The groups are shells around one centre, one inside the other: the same stretched ball of 4 dimensions in 6 sizes.
Some rows, each with its group after it:
[-33.8   9.9 -28.4  13.2  25.9  -5.9 -29.3 -50.1  10.4 -13.5 -12.5  31.1
 -15.1   3.0  26.4  28.5  23.6 -17.7  28.7  -7.2]  B
[-13.0   1.7  -2.2   8.8  30.7 -11.1  -7.4 -11.6  14.3 -15.1  -7.6  31.4
 -15.0   1.3  21.5  20.0  30.6 -17.5  24.2  16.5]  E
[-20.3  -1.7   9.4 -10.0  11.0 -30.6  11.3  30.7   7.0  -5.3  10.5   4.3
  24.6 -35.5 -18.0  15.2  26.1 -28.9   8.2  40.3]  S
[-36.8   3.5 -14.3  -8.5   2.9 -25.8   0.1  -2.2  10.2  -7.9   3.7  14.0
  23.1 -23.6 -13.0  11.9  21.1 -21.7   3.4  12.9]  Y
[-19.8   4.8 -10.5   3.8  11.2 -18.1  20.9   5.6  24.6  -6.0  -4.0   9.6
  22.5 -38.5 -18.8   8.9  35.1 -25.3 -15.5  18.2]  Q
[-20.7   0.5 -12.0  -1.9   7.5 -17.1  19.7  -2.7  28.6 -16.2  -7.3  35.3
   9.2  -3.8  -2.7  -5.2  31.0  -9.1 -13.2   2.7]  S
[-23.7  10.5 -31.7  18.3  20.1  -2.0   2.6 -40.7  31.4 -12.8 -19.9  30.7
  -3.4 -10.8   9.1  11.8  36.4 -15.1  -8.4 -11.9]  G
[-47.4  14.1 -49.7  14.8  18.7  -0.6 -38.1 -80.8  15.2 -17.4 -20.1  44.5
 -19.3  18.7  33.6  23.2  19.6  -8.6  23.7 -34.3]  B
[-48.5  14.6 -47.2  11.9  14.3  -5.1 -30.9 -68.5  14.1 -12.5 -15.6  31.4
  -5.3   0.1  18.4  24.1  20.3 -15.0  16.2 -25.6]  Y
[  3.5  -4.7  18.2   0.2  19.8 -21.8  38.7  41.5  27.2 -10.3   0.0  15.9
  14.7 -30.2 -14.6   1.0  41.7 -22.6 -13.0  41.2]  E
[-41.1   6.0 -25.6   0.5  16.4 -13.9 -30.7 -42.7   5.4 -16.3  -5.9  37.5
 -10.5  14.5  24.8  21.4  15.7 -11.9  32.3  -8.3]  Y
[ -7.2   0.4  -2.9   4.8  13.9 -14.8  35.7  13.6  35.1 -12.2  -8.6  24.3
  13.8 -23.4 -12.3  -4.1  41.0 -16.4 -24.2  16.4]  S
[-29.7   4.1 -22.5  -0.6   3.7 -16.1  13.7 -14.8  27.4 -13.9  -8.2  30.7
  14.2  -9.8  -6.5  -1.7  29.0 -11.2 -15.2  -4.7]  S
[-15.4   4.6  -5.3   7.2  19.8 -15.9  12.7   4.0  20.1  -6.2  -4.4   9.5
  13.2 -35.0  -9.7  16.5  35.5 -27.4  -2.9  23.9]  Q
[-29.4   9.4 -28.2  10.4  13.8  -9.4   1.8 -29.9  24.8  -9.8 -12.5  22.1
   8.0 -20.1  -1.2  13.1  31.7 -19.1  -6.6  -4.4]  Y
[-38.0   9.6 -41.3   8.6   8.9  -5.2  -6.0 -53.6  28.8 -18.4 -18.6  44.7
  -4.1  10.4  14.3   3.1  26.8  -4.7  -5.7 -28.9]  B
[-32.0   6.9 -36.3   8.3  11.1  -4.4  -1.4 -49.3  31.7 -21.6 -19.8  52.5
 -10.0  20.1  19.6  -1.8  28.2  -0.2  -5.7 -28.5]  Q
[-25.9   5.7 -14.2   2.3  10.2 -18.8  11.1  -2.3  19.9  -6.2  -2.9  10.5
  20.9 -34.2 -15.1  12.3  31.1 -25.1  -8.3  14.7]  Y
[-12.3   6.3 -26.5  18.3  20.3   1.2  19.7 -34.1  43.9 -20.0 -25.2  47.8
 -11.2   6.4  14.6  -4.7  42.0  -4.2 -21.4 -17.4]  E
[-15.6   4.2  -7.7   4.9  12.6 -17.4  25.0   9.3  26.9  -6.4  -4.8   9.8
  21.9 -39.1 -19.0   7.3  37.5 -25.1 -18.3  20.5]  G
[-44.8  10.6 -40.8   9.8  19.5  -4.1 -38.7 -70.7  11.2 -19.1 -16.1  47.0
 -21.5  25.1  36.5  22.0  17.3  -7.0  31.1 -27.4]  B
[ -7.5  -5.4  16.9  -8.2  14.6 -27.7  25.6  39.4  16.4 -10.4   6.4  15.5
  17.0 -24.7 -13.2   4.5  32.3 -22.2  -0.3  40.8]  G
[-55.4  15.1 -50.0  12.3  20.1  -3.7 -55.9 -85.7   2.5 -14.6 -14.7  37.4
 -19.7  16.5  37.1  35.4  12.6 -13.8  41.8 -29.7]  E
[-32.1   4.6  -3.3  -2.9  18.4 -25.6 -18.7   0.8  -4.6  -2.8   8.2   0.4
  14.2 -33.3  -4.0  34.6  19.9 -33.9  31.2  32.5]  E
[-51.7   6.7 -22.7 -10.2   3.5 -27.1 -27.3 -21.0  -4.8  -6.1   7.3  10.3
  19.6 -20.2  -4.4  26.9  10.8 -25.4  26.8   8.5]  Q
[-28.6  -0.6  -4.7 -10.1   7.2 -25.9   3.2   6.0  11.0 -12.4   4.0  23.3
  14.1 -10.3  -4.5   7.6  21.8 -16.9   8.5  16.9]  S
[-53.4   9.6 -43.0  -1.5   2.9 -13.8 -25.6 -56.0  12.3 -15.9  -9.0  38.4
   1.9  10.4  13.4  12.5  14.3  -8.2  13.5 -26.0]  G
[-44.8  10.3 -25.8   0.1   8.6 -20.7 -18.2 -23.7   3.9  -2.8   0.9   3.9
  20.7 -34.4  -9.4  28.5  19.7 -30.0  14.0   8.7]  Q
[-36.4   7.0 -21.9  -1.6   4.1 -20.8   3.2 -11.2  16.0  -6.3  -1.6  11.3
  24.3 -31.3 -15.8  12.9  25.5 -23.5  -5.5   7.3]  B
[-24.8  -1.7   9.2 -13.2   9.5 -33.2   5.0  30.1   1.6  -4.6  13.4   2.6
  26.2 -35.3 -17.8  18.0  22.0 -30.1  14.6  41.4]  G

New rows. What belongs after each?
[-25.2   1.1   0.4  -8.5   6.4 -29.3  14.0  23.0  10.9  -4.0   8.2   2.1
  30.7 -41.4 -24.3  12.6  26.9 -29.0  -1.8  32.5]  S
[-27.8   0.3   6.5 -10.9  11.9 -32.0  -3.5  23.1  -2.3  -3.0  13.5  -1.0
  24.3 -37.7 -15.5  24.9  20.7 -33.0  21.4  41.3]  G
[-30.1   3.1  -2.4  -7.4   8.2 -29.2   3.0  16.4   4.5  -1.6   9.6  -3.2
  30.0 -45.0 -22.1  21.6  23.9 -33.1   7.6  33.6]  Q
[-38.2   6.7 -15.4   0.6  19.3 -19.5 -29.7 -23.2  -2.9  -7.6   2.0  13.4
   2.4 -15.2   9.9  33.9  17.2 -26.8  36.2  14.5]  B
[-41.4   5.6 -21.0  -7.6   0.0 -25.2  -0.6  -8.5  11.1  -6.2   2.6  11.1
  27.7 -28.8 -17.2  12.4  20.6 -23.0  -1.2   8.1]  Q
[ -3.1   1.5  -0.1  10.6  24.2 -11.3  24.9   8.2  30.3 -11.4  -9.8  22.7
   3.1 -22.0  -2.0   6.5  41.8 -19.9 -10.3  21.3]  Q
[-52.0  13.1 -35.8   5.4  15.9 -14.1 -43.1 -53.4  -2.4  -7.2  -4.1  15.9
   0.9 -12.5  14.0  37.8  13.9 -25.4  35.7  -5.5]  Q
[-29.8   7.0 -34.8   9.7  12.9  -3.8  -0.3 -47.5  32.1 -20.9 -20.0  50.7
 -10.3  17.1  19.0  -0.5  29.7  -1.7  -5.8 -26.0]  B
[-13.0  -2.0   8.3  -3.0  19.2 -22.8   9.6  19.1  12.7 -10.8   2.9  18.3
   7.6 -17.9  -1.6  13.0  29.6 -22.4  11.6  32.1]  Y
[-37.6   8.1 -35.6  10.0  20.7  -3.6 -29.9 -63.4  16.2 -21.4 -17.1  52.1
 -24.0  29.5  37.4  16.0  20.5  -4.0  26.0 -25.6]  S
[-20.7   1.3 -12.3  -1.7   6.2 -17.7  23.3   0.4  29.6 -14.6  -6.8  30.5
  14.1 -11.4  -8.6  -5.2  32.5 -11.5 -18.0   4.7]  S
[-39.5   6.0 -14.7  -6.3   5.7 -26.4  -7.2  -3.4   4.2  -3.4   6.0   3.0
  26.2 -36.0 -16.0  22.1  20.2 -29.4  10.1  18.9]  B
[-46.7   7.3 -34.5  -1.1   8.4 -13.8 -25.1 -48.5  11.1 -17.1  -8.2  40.2
  -4.0  14.4  18.7  13.6  15.5  -8.3  19.6 -18.8]  B
[-53.7  14.3 -45.9   5.4   6.6 -11.9 -27.1 -57.0  10.5  -8.5  -9.4  20.3
   9.8 -14.4   3.9  23.8  18.0 -19.8  10.9 -18.7]  Q
[-26.4   5.2  -6.0   0.8  15.5 -22.7  -0.2   4.7   7.7  -2.6   3.2   0.3
  20.5 -41.3 -13.7  24.9  27.6 -32.6   9.4  28.6]  Q
[-16.9  -2.4  14.0  -8.6  16.5 -30.0   6.9  32.1   3.6  -5.4  11.2   3.8
  19.0 -33.8 -12.6  19.9  26.1 -30.8  16.7  45.5]  G
[-20.2   2.7 -17.3   8.8  24.1  -5.8  -7.6 -33.8  23.0 -21.8 -15.3  50.9
 -22.0  23.7  30.6   7.9  28.6  -4.3  15.7  -8.5]  Q
[-32.5  10.9 -40.9  12.8   9.3  -3.9   6.5 -47.0  35.5 -15.0 -20.5  37.1
   3.2  -5.2   4.0   1.6  33.1  -8.9 -19.3 -24.7]  E
[-47.0   5.2 -14.4 -12.3   3.1 -30.9 -19.1  -5.4  -4.9  -3.8  10.9   3.2
  26.1 -30.2 -12.7  26.1  13.0 -29.1  22.9  19.5]  G
[-49.1   8.8 -40.7   0.5   6.1 -11.9 -24.1 -55.3  14.3 -17.2 -10.7  41.6
  -2.8  14.3  17.5  11.6  16.2  -6.9  14.1 -25.2]  S
[-40.1  13.5 -42.3  17.3  23.2  -0.6 -32.3 -69.9  15.9 -15.0 -19.0  37.4
 -17.8   8.4  29.7  26.0  23.7 -13.4  22.3 -23.7]  S
[-12.6  -2.6   9.5  -5.9  13.9 -25.7  20.3  29.0  16.2  -9.2   4.5  13.8
  17.7 -26.8 -13.0   7.4  31.3 -23.3  -0.2  34.7]  Y
[-58.2  10.3 -42.3  -0.8   9.3 -13.7 -46.1 -65.4   0.7 -15.5  -6.5  37.3
  -7.4  16.7  25.6  25.3   8.3 -11.2  36.2 -23.5]  G
[-41.5   5.1 -24.5  -5.8   3.2 -20.5  -8.0 -22.8  12.8 -12.6  -2.0  26.8
  12.5  -6.5  -0.7   9.5  19.0 -14.4   6.4  -3.4]  Y
[ -9.8   2.4 -15.1  12.9  23.2  -3.5  14.0 -22.8  35.9 -21.2 -19.4  49.0
 -15.6  13.1  19.9  -1.6  38.3  -4.3  -6.6  -6.8]  S
[-49.9  10.3 -31.2   3.8  20.8 -13.5 -51.7 -56.1  -6.6 -11.5  -3.7  26.5
 -12.1   5.9  28.5  38.7  10.7 -20.4  50.2  -6.1]  E
[-43.1   3.3 -15.1 -10.4   6.5 -26.1 -19.4 -13.7   0.0 -10.4   5.5  20.1
  12.2  -8.6   1.4  19.5  13.6 -19.8  24.9  10.1]  S
[-59.5  14.1 -46.8   7.1  17.1  -8.7 -58.8 -79.3  -3.1 -13.3  -9.5  32.8
 -14.5  13.1  32.8  37.4   8.7 -15.9  46.7 -24.4]  E
[-29.7  11.0 -27.4  13.1  17.9  -9.4  -4.2 -30.8  20.2  -7.2 -11.2  14.9
   7.7 -27.3  -1.0  21.2  31.4 -24.3  -0.2   0.8]  E
[-27.8  10.3 -27.8  12.3  15.3  -8.8   3.2 -28.5  25.0  -8.2 -12.9  18.1
   9.5 -25.9  -3.5  15.2  33.3 -21.5  -8.1  -1.7]  G
[-49.7  10.7 -44.6   6.4  13.4  -6.3 -36.5 -70.9  12.0 -18.9 -14.9  46.4
 -15.4  23.5  31.0  18.3  15.4  -5.9  25.3 -31.0]  B
[-28.7  11.0 -37.9  16.9  17.4  -0.7  -2.3 -51.9  32.1 -16.2 -22.1  39.5
  -7.7   1.3  15.1   8.3  33.2  -9.6  -7.1 -22.6]  B
[-21.4   4.8 -20.0  12.8  27.7  -3.9 -14.3 -40.4  20.4 -19.8 -16.2  46.4
 -23.5  19.1  32.6  15.0  28.8  -8.3  20.3  -8.1]  S
[-50.1  11.5 -32.0   2.9  14.3 -16.4 -39.0 -45.5  -2.3  -6.9  -2.1  14.9
   4.0 -14.0  10.7  35.4  14.1 -25.5  33.5  -1.9]  B
[-48.5  14.5 -49.9  12.6  13.5  -3.3 -30.1 -73.3  17.3 -14.6 -18.1  37.2
  -8.4   6.7  21.8  20.5  20.9 -11.2  13.7 -31.4]  Y
[-49.4   9.6 -22.5  -2.0  15.0 -22.1 -40.9 -31.2 -10.1  -4.2   5.2   6.3
   9.1 -22.1   5.9  40.6  11.6 -30.9  41.6  12.0]  E
[-35.1   9.4 -37.7  15.3  24.7   0.6 -30.0 -69.4  19.0 -21.7 -21.0  53.3
 -28.8  30.0  41.3  17.7  23.4  -4.2  25.3 -28.0]  Q
[ -5.4   2.6  -9.3  16.6  30.9  -2.4   9.3 -19.9  31.8 -19.0 -18.4  43.4
 -19.8   8.3  23.4   7.0  39.5  -9.5   2.5   2.5]  E
[-25.7   9.0 -22.7  11.5  17.8  -9.6   1.2 -24.2  22.4  -8.8 -11.2  18.7
   6.3 -23.3  -0.3  16.9  32.9 -21.9  -2.4   2.9]  B
